The same things were measured in two ways. Each way mixes the same 12 hidden numbers, adds some noise and spreads widely along 7 directions of its own, which tell nothing about the thing.
Some things both ways: the first way, then the second way.
-2 23 -18 -38 -5 -10 -38 -38 -3 4 -34 -20 20 2 26 -11 28 32 32 -19 5 22 7
-4 15 4 53 -44 7 13 22 10 35 -34 42 46 37 6 17 -12 5 -45 -11 7 25 -19

22 31 62 34 12 24 -19 2 -45 -52 -29 -35 -3 -23 -30 -8 -27 -24 33 43 -17 7 13
-32 31 10 1 1 21 31 -29 33 6 -41 6 31 11 -53 23 -52 -31 -27 -20 28 -14 -13

-16 28 -55 -21 -7 -11 -16 -19 10 12 -12 -25 12 4 -6 -42 -26 5 -1 3 19 -44 34
-40 24 15 49 -28 -15 0 -54 -16 -30 1 3 71 21 9 44 -24 -54 -20 -29 13 -43 -24

-22 -2 2 -22 -1 -29 -40 7 26 15 -10 17 0 47 58 28 -2 19 22 38 -23 -4 -7
-22 20 6 38 10 -38 -3 12 13 49 -30 36 40 32 -6 25 -51 21 -47 -45 -9 -19 -12

6 -14 -34 -1 -4 14 9 -10 33 -10 27 13 -4 18 17 25 11 49 0 -5 10 11 -7
5 88 17 -29 -2 4 8 -32 44 24 -52 16 55 21 38 15 -26 -8 -44 29 0 51 -60

39 3 3 -32 25 -3 -31 0 -34 2 -3 78 2 48 53 14 -12 39 9 26 -11 14 16
11 55 40 33 -28 -28 -4 -85 -18 -38 -28 -2 10 42 -5 3 4 -37 -31 20 0 28 -42

-29 8 45 4 -9 -13 19 -49 -11 23 -9 -13 -2 10 19 10 -12 4 19 3 -6 -6 1
21 58 14 -46 45 1 -6 5 -6 21 6 -5 6 -54 21 23 19 21 -11 9 -21 12 -15

-35 -1 -5 16 26 -41 19 7 -7 -8 -54 -12 -28 15 -47 17 17 27 -23 -24 22 -20 12
-29 16 26 -38 -3 -20 -4 -35 -43 -43 5 -39 22 10 44 5 27 11 21 -25 -9 -72 18

-12 -35 9 9 -27 -3 -7 -47 -13 -13 -43 -11 45 -37 -5 -2 -4 -3 -8 7 -4 17 9
-5 2 27 -43 25 24 -29 -12 -2 -25 24 1 -31 -38 57 -7 51 4 3 -2 -10 -16 42

4 -5 9 57 43 -17 10 1 -8 -46 -8 29 -51 17 -45 32 12 -3 -4 8 -3 -5 22
-72 58 10 3 -54 46 -30 -39 -32 -18 27 9 56 -4 37 -12 -22 -39 -29 7 9 -61 55

-7 16 11 -9 10 -7 24 5 -6 -17 -18 3 19 18 -3 -17 -18 9 4 5 -1 1 33
-48 -45 18 40 16 -14 18 48 -19 -8 24 -13 -4 40 26 -4 37 8 14 -26 12 -20 18

-20 -9 16 32 16 9 20 -37 -9 -59 -36 -48 -23 34 -24 14 -19 -5 7 -2 7 3 24
-12 17 35 -28 14 -30 -10 3 -52 -22 5 -45 29 -35 58 5 38 43 -4 -27 -6 -23 24

-19 12 -16 -15 19 -8 38 -11 -5 31 -25 26 12 47 -1 21 -7 52 -16 -26 30 6 -12
-53 28 -26 10 2 78 19 11 -7 49 34 39 20 17 -16 -17 -19 5 -40 0 -37 -16 -17

4 5 -13 8 0 -27 -4 -4 -31 16 -50 33 -6 26 18 -2 -42 -58 -4 13 -12 10 5
-4 43 76 -43 80 -61 -22 -1 -48 5 15 -6 37 -73 14 27 3 44 10 0 7 -21 -58

-11 -23 -2 22 -25 -39 -70 -35 -8 -16 -39 29 -18 -15 2 -1 -13 -31 -17 0 -9 12 2
-33 -4 10 42 -10 -3 14 -5 13 7 -11 19 52 23 28 21 -3 -13 -53 -51 17 -4 7

-7 12 37 5 -8 -32 -59 -12 -4 -36 -34 -3 -32 -9 26 -1 -14 -38 32 11 -12 -5 28
7 15 60 -3 30 -73 7 -3 -68 -26 -17 -47 18 -10 33 7 28 48 14 -34 20 -11 -14

52 -28 -8 -29 -33 -14 -57 -3 -13 -10 -7 100 30 39 86 31 -53 -9 14 32 -26 52 7
-28 -17 45 13 14 -39 23 -59 -65 -17 -31 -19 -14 -24 -60 -15 -4 50 -39 -53 -25 -31 -30

-20 -32 19 -47 -49 -15 -66 -11 -11 -31 -39 -37 43 1 44 2 -29 -3 7 29 -28 19 30
5 -9 54 -18 21 -45 -16 -7 -14 8 -15 15 5 -31 12 12 29 58 -33 -26 -33 2 -40

-73 -40 31 -26 -5 -56 -9 -8 -1 30 -51 -3 5 33 15 18 -7 32 -52 1 -2 -14 8
9 60 25 -39 5 -27 8 -39 -15 -3 -3 -8 52 -14 13 30 1 -12 -6 -23 18 -49 -25

-16 -49 34 9 -39 8 -60 -28 2 -62 -31 -35 26 -13 31 22 -42 -40 -4 23 -18 35 20
-62 -52 6 19 43 4 39 70 -26 45 3 2 -1 -10 -7 8 -7 71 -19 -47 -1 0 18

6 3 -51 15 11 14 42 -30 26 -19 44 45 -8 44 -27 -40 -5 64 -9 11 9 -32 18
-16 60 62 21 27 -8 -68 24 -14 -15 57 22 82 -15 74 5 2 -33 6 24 42 -9 -18

11 -16 -44 38 5 0 12 -5 -25 -51 -38 16 7 41 -40 -5 -16 -8 -9 4 -20 23 12
-8 21 55 -55 17 -66 23 -25 -2 -23 -30 -44 43 1 -19 20 34 14 5 21 7 -24 -53

11 6 -24 13 -34 2 -31 -29 10 -32 -38 -25 7 -28 3 -12 -28 -56 30 23 0 10 2
-39 23 5 -35 39 60 -11 -5 7 41 15 44 8 -39 14 -26 -8 36 -52 -23 -50 -22 -19

13 45 -3 17 49 21 3 25 -53 14 2 34 -19 25 10 6 27 8 15 -28 -14 8 -7
-14 73 24 1 -3 -15 7 -33 15 18 -27 19 41 39 20 6 4 -15 -55 71 0 59 -37

-4 9 51 18 40 14 12 14 -70 -22 -66 -27 9 17 0 -15 7 5 2 -5 -24 16 10
20 62 55 -15 8 -49 -12 -34 38 -15 -61 2 47 -6 29 30 -9 -25 -18 13 42 21 -32

0 10 19 -19 4 -4 -2 49 2 -11 -16 -50 39 -9 8 17 -19 -13 -3 25 -20 38 31
-46 -37 13 -14 10 -4 23 34 28 22 1 14 7 32 52 20 16 24 -13 -16 10 14 6

-35 -8 -23 16 -1 5 -7 -12 18 15 -3 3 13 -12 18 -8 24 2 -13 -28 1 -8 -7
-14 38 -27 -51 29 11 63 -31 31 27 -22 -9 -10 52 15 -20 38 0 -34 38 -14 19 -22

37 -44 -65 19 19 -7 -21 -46 58 -36 15 35 -30 23 19 36 -25 6 -8 45 27 -6 29
-38 51 -6 39 -10 25 -7 -23 -16 -21 13 -6 32 47 69 34 -38 -40 12 7 6 22 -3

-10 49 -16 19 -9 15 43 -7 -12 35 9 7 25 -1 -11 -27 -17 -14 23 -7 -6 -17 -10
-54 26 18 7 29 12 -18 7 -36 -25 34 -21 36 -32 7 20 -3 -24 13 2 16 -55 52

-7 18 13 -12 31 36 -25 -15 3 -41 12 -74 -11 -7 -5 6 1 11 13 26 11 -14 42
-38 4 3 -22 3 19 13 -30 -45 11 25 10 -9 18 40 -18 23 38 -36 -3 -21 -8 20

Other things, the second way, with their names:
K400: -4 -9 30 -48 17 -20 20 -10 24 42 -40 39 21 -8 24 -5 7 57 -51 -62 -1 -27 -33
K178: -29 -1 21 27 26 -15 1 -8 -1 -12 -21 -12 12 5 38 9 -5 12 -18 -34 -12 15 -18
K415: -1 43 -15 -41 27 -16 66 -38 -52 12 -30 -32 -10 24 -6 21 14 34 4 18 -11 -2 -19
K739: -12 18 12 26 1 11 -5 -1 14 -36 -15 -25 8 34 36 17 11 -25 15 -9 -11 13 1
K549: -16 -3 55 -46 72 3 -40 -2 -1 5 31 32 8 -48 55 -17 42 48 -28 11 -35 10 -47
K367: -42 -27 32 -8 37 10 11 -15 8 21 -3 44 -29 17 12 -22 3 33 -29 -27 -18 -6 -38
K87: -57 7 -35 42 -44 5 57 -24 22 9 -25 -8 35 70 -10 15 -5 -38 -30 1 -23 -12 -40
K159: -28 89 11 26 -42 48 1 -53 -22 25 -15 50 46 -20 -47 1 -81 -38 -35 -19 10 -50 -40
K323: -55 -2 -11 12 29 10 43 13 -27 8 22 -21 -18 38 -21 -2 14 3 12 19 -18 -12 -6
K213: -26 82 31 -26 17 55 -31 -24 -7 13 3 36 45 -31 2 -8 -59 -7 -12 -16 3 -47 -23
K162: -12 33 54 35 0 -47 -44 -1 -21 -4 6 23 37 1 47 10 -1 -8 -19 -13 25 -18 16
K416: 7 100 26 -20 -56 -11 -1 -88 2 -42 -37 -22 80 33 39 -17 18 -54 -35 25 18 -23 -31
K291: -38 36 13 -28 37 1 19 11 -48 -16 21 -41 22 7 61 27 11 10 42 26 18 -2 10
K571: -36 -1 12 -7 -36 9 -8 -2 37 9 -28 21 34 -3 43 14 -1 6 -51 -26 -7 -5 27
K466: 11 45 36 -27 22 7 -16 48 -12 0 16 -20 50 -12 44 11 24 24 18 19 8 21 -25
K391: 21 25 2 -49 -20 24 12 -30 1 -42 11 -48 -9 -15 20 2 81 -21 -2 15 -26 1 17
K45: -44 -25 12 -1 -20 -14 20 -61 -7 -31 -32 -20 -16 3 63 -15 48 18 -47 -31 -51 0 -13
K495: 16 51 17 18 -24 -1 19 -44 -11 9 -18 15 43 5 -38 25 -43 -21 -28 -46 26 -17 -43
K806: -40 36 -16 27 -31 37 7 -31 -13 -3 13 1 26 27 30 -19 18 -25 -54 1 -25 -5 25
K652: -28 5 9 42 45 3 13 63 -13 12 -1 -19 59 29 -24 30 -39 19 22 -34 10 -11 -34
K643: -17 -19 41 5 2 -25 11 -12 -59 5 6 5 36 -45 -2 18 -15 51 -17 -66 13 -33 -44
K988: -7 12 16 7 1 -11 35 -15 23 -9 -59 -12 44 45 40 30 -1 13 -14 -25 -9 37 -70
K99: -45 -19 -15 34 5 -11 52 -10 8 -3 -15 -6 5 81 1 42 17 -19 -13 -1 -4 9 7
K499: -38 50 2 -3 12 20 31 -40 33 4 -22 9 8 31 34 12 -9 -41 -28 26 4 38 -25
K917: -83 39 29 22 10 10 -25 13 -75 -5 28 -2 2 -17 3 3 -41 6 32 25 -4 -51 36
K81: -4 67 10 -31 42 -22 16 -37 -70 -4 -3 -43 33 -13 21 7 11 42 -4 -4 -38 -17 -39
K745: -19 -1 13 -16 26 0 18 -70 -54 -49 13 -32 -4 -13 34 28 13 -3 4 -48 11 -30 19
K350: -37 24 9 -23 12 27 -11 12 8 15 -13 -3 14 -19 13 -25 -2 33 -27 -11 -47 -22 -7
K119: -45 -9 48 -36 41 -37 -15 -6 -42 -5 15 7 6 -46 8 14 22 33 4 -18 -4 -79 21
K229: 32 71 36 -25 -11 4 20 -17 -18 -32 -24 -28 35 21 25 33 15 -18 34 40 45 40 -37
K94: 8 21 22 -29 22 -17 33 19 -48 -13 -9 -50 22 -12 5 31 15 35 47 16 20 6 -36
K900: -57 40 7 14 16 32 -27 26 8 58 10 63 10 -9 30 -16 -27 11 -56 22 -18 2 31
K695: -45 -30 22 -58 45 11 -6 -3 -20 15 64 16 -36 -22 11 -11 47 44 -18 9 -43 -26 9
K574: -38 -12 59 69 12 -24 -27 41 -59 -35 12 -21 40 -19 31 25 -20 11 33 -25 41 1 -3
K23: -15 49 41 19 -24 14 -33 -4 -44 2 21 33 18 -28 11 1 -23 -14 -7 6 37 -25 30
K804: -18 44 72 -25 15 -6 -80 -4 -35 -22 25 22 43 -65 71 -6 22 20 -7 4 -12 -38 10
K982: 6 39 52 -6 33 -37 -29 16 -52 -8 23 -10 29 -21 52 5 8 24 17 -6 31 -11 2
K208: -72 -39 37 41 10 -14 11 20 -29 -47 -7 -28 -3 25 27 36 -8 -7 60 -6 21 -12 -1
K325: -35 51 -15 10 -49 57 32 -52 -40 -6 5 -1 40 13 -13 2 -28 -33 -27 -29 18 -43 17
K166: -22 1 35 -23 1 3 3 -30 -34 -31 14 -19 13 -14 82 -8 35 23 2 -34 -10 -8 -37

Some of these things the first way, each followed by its name:
-23 7 -12 34 40 -42 14 8 -25 7 -35 67 -46 38 -25 -7 54 65 -28 -76 9 -14 -8 : K416
8 19 28 -35 -13 48 14 17 28 -22 66 -41 16 -28 39 -13 -34 -16 24 57 -10 -18 49 : K499
-11 80 45 -30 -1 -10 -7 65 -10 41 5 -15 34 -5 58 -28 -23 -26 50 8 -31 -16 26 : K323
-14 -3 -7 -40 -25 -39 -4 13 47 67 39 80 31 29 76 21 4 63 -4 -3 -10 7 -11 : K982
-2 -4 7 4 8 -39 -11 -1 -2 -43 -63 -36 -16 -18 -16 -3 -26 -14 -20 -23 31 -1 57 : K166
-9 -31 -5 -9 -8 0 6 -19 8 -25 -41 4 3 8 -10 15 -9 37 -14 22 24 1 -9 : K213
-1 9 14 23 6 5 -9 -7 5 -6 24 32 -18 -14 21 24 21 -27 32 20 -23 -1 1 : K900
10 -1 -25 -21 -1 16 60 -21 -1 -11 23 20 0 34 -13 -6 10 57 6 7 1 3 12 : K804
2 -23 25 -9 -12 -66 -70 -15 -6 -7 -41 26 -2 3 33 16 -27 13 -23 -9 -1 22 36 : K643
-13 -39 39 -21 -12 22 -10 -26 -1 -66 26 -41 -5 3 5 -17 -19 -15 0 88 -45 -11 60 : K119
-7 -15 -32 -38 -23 6 -26 -22 15 19 32 20 14 0 27 5 -8 12 -14 31 -5 1 10 : K99
25 -13 -9 8 25 -2 23 6 16 -24 18 56 -14 21 23 47 -10 -20 21 47 -7 -1 31 : K917
64 -10 -70 21 38 17 55 -18 -23 -46 -50 23 16 7 -43 11 -27 -14 -11 4 39 31 38 : K208
-46 -72 -46 39 -50 -52 -34 -59 21 -13 -58 47 15 4 -28 28 16 55 -50 -65 25 15 -32 : K466
-16 7 36 10 0 -4 -19 -4 -18 -35 -44 -15 -2 52 6 -18 -24 59 9 0 -5 -8 -7 : K652
37 33 12 21 19 4 -1 -10 -28 -43 -21 7 1 10 -5 -20 -25 17 28 -10 10 2 37 : K574
-40 25 98 -31 -61 -26 -11 4 0 19 29 -30 49 -19 41 -22 -12 43 30 -2 -46 -4 26 : K391
-11 36 43 -40 -13 -24 -16 20 15 9 9 -36 -5 -32 11 -8 19 25 18 9 -10 10 19 : K400
4 -12 -8 20 -7 -37 -27 -32 -4 -28 -22 20 -56 -22 -34 10 21 50 -23 -52 38 -5 8 : K988
8 -13 -39 -39 -20 30 -7 -14 24 -28 10 -14 39 -38 -10 -4 -14 31 -13 22 35 -7 31 : K367
